There are 9 hidden switches. A switch that is on adds its own fixed numbers to the row, and there is some noise. The rows also spread widely along 13 directions, which tell nothing about the answers.
Known rows, each followed by its switches (1 for on, 0 for off):
[  0  14 -17  11   6 -17  28   6  16  -4  22   3  -8  -9   1  -4 -28 -33
  -4  -5 -10  20   6  20  -2]	0 0 1 0 0 0 0 0 0
[-23 -16 -18   2  -6  14   7 -23 -14  45   1   1   6  19 -31   6  14  -1
 -12  -4 -29 -21  -2 -37  -6]	1 1 0 0 1 1 1 0 0
[-36  -3   7  -3  21 -24  16 -23  -9  31  -1   6  32  11  -2   4 -46  -1
  10  24  27  -7 -14  12  18]	1 1 0 0 0 1 0 1 0
[ 28  15 -46  -5 -11  20  -7  23  -9   0  25  21 -21 -37  -5   6   7  -5
  -8   4  -9  -6  36 -24   5]	0 1 1 1 1 1 0 1 0
[  0 -12  -3  11  14   6  -8 -15   4  17 -14 -23   9 -11 -18   7  32 -16
   1  -2  -2  17   1 -23  13]	0 0 0 0 0 1 0 1 0
[ 10  -9 -10  23 -24  12 -10 -29  12 -13  13 -28  10   7 -27  13 -15  27
  -1  -5 -13  -9  15  27   8]	0 1 0 1 0 1 0 1 1
[ 18  18  11 -10  25 -14  -8 -10  14  21 -12   1  13 -33 -17  43 -21   8
  17  16  18  24   7  -5  42]	0 1 0 0 0 1 1 0 0
[ 23  13   1  13  13  -1  16 -10  -2  34  16   2  12   1 -14  11   7 -48
   6 -36 -13  16 -10 -20 -23]	1 1 1 1 0 1 0 1 0
[ 12   0  -6  -6   5  11   5  -3 -19  23 -18  -5  17   2 -30  16  43   6
  -8 -27 -27  14 -16 -53 -22]	0 0 0 0 1 0 0 0 0
[ -9  -2 -43   6  23  11 -10  -6 -10  12  19  -4   6 -35  -6  -3  17 -10
  -4  14  12   9  46   2  37]	0 1 0 0 1 1 0 1 0
[ 12  -6   7  -2  37  21 -14  20 -14  35 -18   7  24   5   4  -7 -27   6
  30 -17  17  -8 -29  22  25]	0 1 1 0 1 1 1 0 0
[ -4  -7  12   0 -12  -4  -1 -31   0  10  -9 -49  27 -22 -49  13 -22  25
  20   1  12 -22 -27 -16  14]	0 1 1 1 1 0 0 1 1
[  1  41 -34 -12   4  -1  27  -4 -27  39  11  21  -5  -8 -23   1   0  -4
  -1  11  20 -13  24 -33   6]	0 1 0 0 1 0 0 1 1
[-10 -15 -19  17   2  19   7 -32 -11  32   8 -30  22  10 -26 -15  -4   3
  10  -1  15 -19   3  18  15]	1 1 1 1 1 1 1 1 0
[  3   3 -17 -16  -1   0  30  11  -8   9  -3 -12   7 -12 -34   3   2   2
   0 -27 -29   6 -28 -31 -13]	0 1 0 0 0 1 0 0 0
[ 11 -22  -7   4 -31  28  -5   6   4   7   3  17  29 -13  -7  -3 -19  38
  -7 -12   0   4 -28   4   6]	0 1 0 0 0 0 0 0 1
[-21 -38 -11   4  11  -9  -5  -5   2 -10  -6 -28  39 -24 -14  -3 -17  14
   4  14   2  11 -12  -3   7]	0 1 0 0 1 1 1 1 0
[-31 -19 -10   0  15  -7 -24 -18 -15   1  -2 -12  30 -22   0  10 -18  22
   1  26  15 -10  15   3  34]	0 1 1 0 0 0 0 1 0
[  0   2   0 -13  48 -13  -5  18 -18   9 -30 -32  17 -35 -20  10  18 -19
  21  -9  -4  11 -21 -44  11]	0 0 1 0 1 1 0 0 0
[-14  -3 -20 -19   5 -16  28  -2  -7  25   1   5  28 -31 -36  16 -20   7
  -3   4  -6  13 -21 -42   2]	1 1 0 1 0 0 1 1 0
[  3  -5   4  -9  -8  -6  -5  14 -13 -21 -35 -16   2   0  -7   1   3  21
   1  16  -5 -12 -28 -39 -28]	1 0 0 0 0 0 0 1 0
[  4   4 -13  -6 -20 -15  24   0  12 -16  -9 -34 -18  -4 -43   8  -6   2
  -2   9 -31  -8  -9 -37 -29]	0 0 0 0 1 1 1 1 0
[-12  16  -5  -2  22 -10  22 -14 -22   9  16 -40  29 -35 -26 -22  -8 -20
  24 -20  15  -5 -18   0  11]	0 1 0 0 0 1 0 1 0
[  8  12 -15   1  22 -18  -1  -6 -18  -9 -10  -5  23  22 -12  28 -10  20
   0   3 -15   9  19   4 -19]	1 1 0 0 1 1 1 0 0
[-31 -20  -8  -4  12 -23  -6   2  -2  13  -7  15   4  -5   4  14 -21 -20
 -10  30  -5  -9   6 -39   1]	0 1 1 1 0 1 1 0 0
[ 25   6 -25   8 -16  14  34  -3  10  15 -15   0  -4  13  -5 -20   6   9
  -4  28  45  18   8  10  -2]	0 0 1 0 1 1 1 0 0

New rows, each followed by its switches (1 for on, 0 for off):
[ -8  12 -17  -5  16 -17  -8   5 -30 -25  18 -21  19 -29 -17   6  -7  -1
   4 -17 -30 -12   7 -21 -19]	0 1 0 0 1 0 0 1 0
[ 21  -6   2   3 -20  18  18  -4  13   6  -2 -28   7  -9 -31 -14 -23  14
  18  -5  14  -9 -31   9   0]	0 1 0 1 1 1 1 1 0
[ -7 -16  -2  14  32  -6 -36  -5  -8  -6 -29 -25   9   5   6   8   5  -1
  11  30  12  -8  22  -2  13]	0 0 1 0 1 1 1 1 0
[ 15  19 -17  -4  15   7  -1   9 -15   2  17 -19  15 -40 -15 -11 -26   3
  26  -8  12 -13   1  15  20]	0 1 1 0 1 1 1 1 0
[-12   2  -6  -3  36 -29  -9  -8 -35 -22  -8 -44  47 -24 -15   3  -4   0
  18  -6  -1  -1  -3 -17 -13]	0 1 1 0 0 1 1 1 0
[ 24  10  16  -1 -16  12   4  12  19  22 -14  19 -18  -6   5   2 -27  -3
   9  19  28  -8 -26  -5  14]	1 0 1 1 0 0 0 0 0
[-14 -18 -16   1 -20  22  11  -3  14  34  35   5   6 -41 -15 -19 -36 -11
   6  -1   8 -16 -19   6  34]	0 1 1 0 1 1 0 1 0
[ 21  10 -17  10 -18  -8  32  -9  33   0  29 -10   2 -37 -20   5 -30 -15
   1   9   8  28  -1  17   4]	1 0 1 0 1 1 0 1 0
[-45 -17 -24   0  16 -14 -17 -17 -14  22  10  -5  13 -24 -15  13 -12 -12
  -6  30 -15 -22  22 -33  22]	1 0 1 0 1 1 1 1 0
[ 16   6   1  -9   6  -9  -6   4  22   4  -4   3  -4 -30 -25  39 -34  10
   9  10 -10  11   0  -9  24]	0 1 0 1 0 0 1 1 0
[-10 -21  -8  26   4   6  -5   7  20  -9 -15  -7 -26  19  25 -25  -9 -22
  -4  28  17  -3  11  29  12]	0 0 1 0 0 0 0 0 0
[ 15  -3  15  -1  -8 -15   4 -12  19  13 -18   5  23 -10 -23  41  -2   8
  -7   4  -7  34 -17 -38  -5]	0 0 0 0 0 1 0 0 1
[-26  -9 -12   9   6 -13  13  -7  -1  15  25   3  28 -23  -4 -10 -40 -20
   0   0  -3   2 -15   5   4]	1 0 1 0 0 0 1 1 0
[  6 -13 -14  16  -6  21 -13 -21 -14 -13  23 -29  43 -31 -14 -11   7  20
   2 -23   6   8   2  21  11]	0 1 0 1 0 0 0 1 0
[ 22   1   1  15  18  13  -9  -4  -3  14   6 -13  13  -6  -7   7  14 -24
  10 -34  -9  12  -1   2   2]	0 1 1 1 0 1 0 0 0
[ -7  17  -9   4  20   8  -3  -5 -11  59  34  23   6 -15 -17  11 -35 -33
  18 -22  -7 -25   5  -4  31]	0 1 1 1 1 1 0 1 1
[ -7  12   3   2  30 -29 -10 -13  -7  25 -21  -9   2  -2 -16  29   1 -30
   9  24   6  -6  21 -47   2]	0 1 1 0 1 1 1 0 1
[  7  19   2  -5  26 -17 -20   4 -24  -6 -19   9  26   3   4  23 -20  25
  12  13  17  -1  10  -3   4]	0 1 0 0 0 0 0 1 1
[-43 -41   9   2 -11   6  -4 -15   9  22 -13   1  10  29  -9   3 -48  30
   1  22  -1 -30 -29  16  29]	0 0 0 1 0 1 0 1 0
[  5   1 -13 -10  36  -1  -5  12 -12   2 -14 -15  25 -27 -14  12 -11  20
  19  -6   6  15  -7   8  32]	0 1 0 0 0 1 0 1 0
[-26   6  -6  -9  17 -14   3  -2 -28   6  -6  -9  20  -7  -5 -18 -44  13
  19  33  37 -36  -9   0  13]	1 1 0 1 1 0 1 1 0
[ -7  -8  -3  24  27   4  -8 -36 -11  35 -14 -31  33 -10 -18  -2  30 -23
  10  -2  28  11   3 -14  21]	1 0 1 1 0 0 0 1 1
[-10   2 -23  18  14  -5  14 -13   6  17  45 -12   6 -32 -12  -5  -9 -55
   1 -24 -19  12  13   5   9]	0 1 1 0 0 1 0 1 0
[  8 -15 -18   2  13  15   1  20   2 -13  13 -22  29 -43 -13 -18 -22  11
  15 -25  -4  15 -24  26  17]	0 1 0 0 1 0 0 1 0
[  4  -9   1  15  37  -9  10 -16   5  24 -20 -43  15   4 -28   4  13 -31
  20 -11   3  19  -5  -7   1]	0 1 1 0 1 1 1 1 0
[-20  18 -13  -9  31 -30  16  10 -39   9  -3   7  12  20   5  -2 -25 -23
   9   4  -1 -22  -4 -22 -28]	1 1 1 1 0 1 0 1 0
[  8  18  -6   2  16 -11  -6  10  -2  15   4  31  16   4   3  24 -58  14
  10  11   8  -1   9  20  12]	0 0 1 0 1 0 1 1 1
[ -4  -1 -28 -20 -11  24   7  12 -19  30  14  22  23 -29 -16  -8 -40  41
   6   2  11 -21 -17   0  25]	0 1 1 0 1 0 1 1 0
[-12  -4 -10   6  -6   2  26 -15 -12  49  -3   9  22   2 -20 -11  11 -23
  -9  -9   4   4 -20 -44 -15]	0 0 1 0 0 0 1 0 1
[ 26 -13 -13   4  16   6  -2  41   2 -26 -25 -30  15 -17  -8 -26 -23   8
  26  -6   6   3 -37   8 -14]	1 1 0 0 1 1 1 1 1
[-11  -7   5  -7   0  -4   8 -33 -23  29  -6 -34  44 -30 -43   3  29   0
   5  -5   7  -1 -21 -60  -5]	0 1 0 0 1 1 1 0 0
[ -6   4 -20  -8  -5  -1  -1  35 -17 -26  23  -5   2 -48   9 -31 -32 -11
   9  -2  -5 -24 -18  -7  -4]	0 0 1 0 0 1 0 1 0
[ -6 -28 -28  19  -9   8   8  -2  13  -5  17  13  17  -7  22 -19 -19  -1
 -16  19  23  23  14  37  12]	0 1 1 0 0 1 0 0 0
[ -5  10  -6  17  30   8 -25 -10 -15  17  18  -2   3   2   8  -3 -13 -25
  15  -6   3 -20  30  28  25]	0 1 0 0 0 1 1 1 0
[-27  -4 -41 -21  -9   6  45  17 -10  49  19   4  10 -37 -43 -27 -44  -8
  10  -6  -7 -27 -42 -34  10]	1 1 1 0 1 1 1 1 1
[-13  -8 -34 -18   8   3   5  40  -5  11  12  32  15 -43  -2 -10 -52  10
   5   8   0  -5 -17  -9  25]	0 1 0 0 0 1 1 1 1
[ -2  16 -10 -18  43 -16  15  27 -18  44 -14  40   5   2   0  16 -14 -27
   6  -1  -2  13 -13 -41  -6]	1 1 0 0 1 0 0 1 0
[ -6  -6  18  19   9  -8 -24 -41 -32  19   0  -1  66  10  -2  13   7   9
  -2  -2  20   1   5 -18 -17]	0 1 0 0 1 0 1 0 1
[-13 -12 -12   3   7  -5 -30  -1 -16 -30   7 -19  25 -21  -5  15 -15  28
  -1  -1 -25 -10  10   5   6]	0 0 1 0 1 0 0 0 0
[-30 -13 -25 -11   7  -4  35 -12 -15  42 -13   4  22   1 -22  -7  15  -2
 -12  10   6  14 -17 -37   4]	1 0 0 0 0 1 0 0 0
[ -1 -13  -9  23 -13  -4 -34 -16  18 -24  17 -27   6 -45  -6   6 -22  -5
   3  29  10 -10  27   6  25]	0 0 1 1 0 1 1 1 1
[  2   0 -19  11  -5   8  15 -11 -13  19  34 -16  34 -21 -39  -7  -8 -14
   5 -45 -31  -2 -15 -13 -18]	0 1 0 0 1 1 1 1 1
[ -9   6 -48   1 -18  22  19  -3 -13  22   7  -4 -22   7 -28 -23   7   1
  -8   6  -8 -31  20 -18   4]	0 1 0 0 0 1 1 1 1
[ 17 -25  -6  -5 -12  12 -16  19  14 -10 -16  -7  24 -26 -23  25 -24  47
   4  -7 -24  11 -30  -8  11]	0 0 1 0 1 1 0 0 1
[  5   5  10  -1  34  -7  12  16  21  18 -12 -15  -5 -19 -14   3 -22 -29
  23 -15  -4  19 -27  12  32]	0 0 0 0 0 1 0 0 0
[  7  18 -32  -5 -14   5   3 -20 -21  15  27  11  14 -28 -23  16  19   4
 -17   2  -8   2  33 -39  -4]	0 1 0 0 0 1 1 1 0
[-21  10 -13 -19   5  -2 -11   6 -46  13   9  -1  27 -39 -20  -6  -6   7
   6  -8 -10 -38 -17 -56  -4]	1 1 0 0 1 0 0 0 1
[ 14  19  -3 -24 -11 -18  20  28   8  18  12  44  -2 -40  -7  24 -43 -12
  -5   4 -11  11 -22 -46 -11]	0 1 1 0 0 0 1 0 0
[ -3   7 -31 -13  45 -10  19  10 -30  38 -32  12  30   3 -18  17  22   1
  -1 -11   1  29  -1 -40   3]	0 1 1 0 0 0 0 0 1
[ -7  19  11  -2  -4 -26   3  -5  -5   0  16  -1   8 -12 -21  22 -33 -15
   6 -10 -28 -15 -13 -29 -17]	0 0 0 0 0 1 0 1 1
[ 10   0 -24 -18 -10   7  16  22 -13   8  -7  11  11 -34  -3 -19 -15  13
   4  28  41  -5 -11 -27   6]	0 1 1 1 1 1 1 0 0
[ 12  10   6  -5 -14   0   8 -18 -14  22  -3  19  27  24 -15  26  -9  28
  -7  -5  -6   2  -7 -18 -20]	0 1 0 0 0 1 1 0 0
[  4  15 -28 -21  10   5  25  13 -29  20   2  -4  23 -57 -19 -24  23  -9
   5  -7  27  15 -17 -49   6]	0 1 0 0 0 0 0 1 0
[ -5   5 -11   8  -9   7 -14   8 -18 -25  19 -13   3 -28  13 -30 -19  -4
   7   7  16 -33   3   9   2]	0 0 1 1 0 0 0 1 0
[ -9 -15   4   4 -15  12  14 -12   5  51  -7  14  18 -13  -4 -27 -21 -14
   7  29  53 -10 -31 -21  14]	1 1 0 0 0 1 1 1 1
[-20  -9 -32  -2   4  -9   8  -6 -13 -14 -14 -21   0 -10  -9 -13  13  13
 -10  37  20  -3  23 -16   5]	0 1 0 0 1 0 0 0 0
[-12  -8  -6 -13   5   0  -3 -14   3  47 -20   4  11  -4 -40  36 -19  24
   3  19  -8 -12  -8 -36  27]	1 1 0 0 1 1 1 0 1
[-19  18  12   4  14 -22  18 -29  -9  30   7  -8  20  -5 -14   4 -26 -21
  11   5  16  -5  -5  -3  10]	0 0 1 0 0 0 1 0 0
[  2  -4   1  -6  -9   8   5  13  22  41  -8  13 -24 -14 -20   5 -38 -21
  14  12   3 -24 -22 -30  22]	0 1 1 1 0 1 1 1 1
[ 24   8  -2  -4  13  -2 -25  31   9 -35   3   1   4 -43   5  15 -44  18
  14   2  -3   3   1  20  21]	0 1 0 1 0 0 1 0 0
[ -2 -12 -18  -5 -25  11  26 -11   9  16 -41 -20 -27  30 -37   2  24  22
 -13  27  -4  -9 -11 -39  -9]	1 0 0 1 0 0 0 1 0
[-13 -12 -47   3  -4  22  -2  13  -9  20   6  14   1 -26  -7 -21   8  -1
 -13  10   0  -5  14 -21  19]	0 0 0 0 0 0 1 1 1
[-41  -2 -15  -4  48 -30  -3 -10 -23   8  10 -21  30 -19 -16  14 -27 -12
  14  -2 -14  -5  10  -3  20]	0 1 1 0 1 0 0 1 0
[-28 -21  11   9  14 -29  28 -26   5  19  -4 -34  49 -11 -35  -1 -36 -11
  14  -1  12  10 -44  -9  -4]	1 1 0 1 1 0 0 1 1
[-28 -41 -41  15  15   1   9   9 -19 -23  -1  -1  45  10  28 -41 -16  16
 -11  18  28  16   1  41  -3]	1 1 0 1 0 1 0 0 0
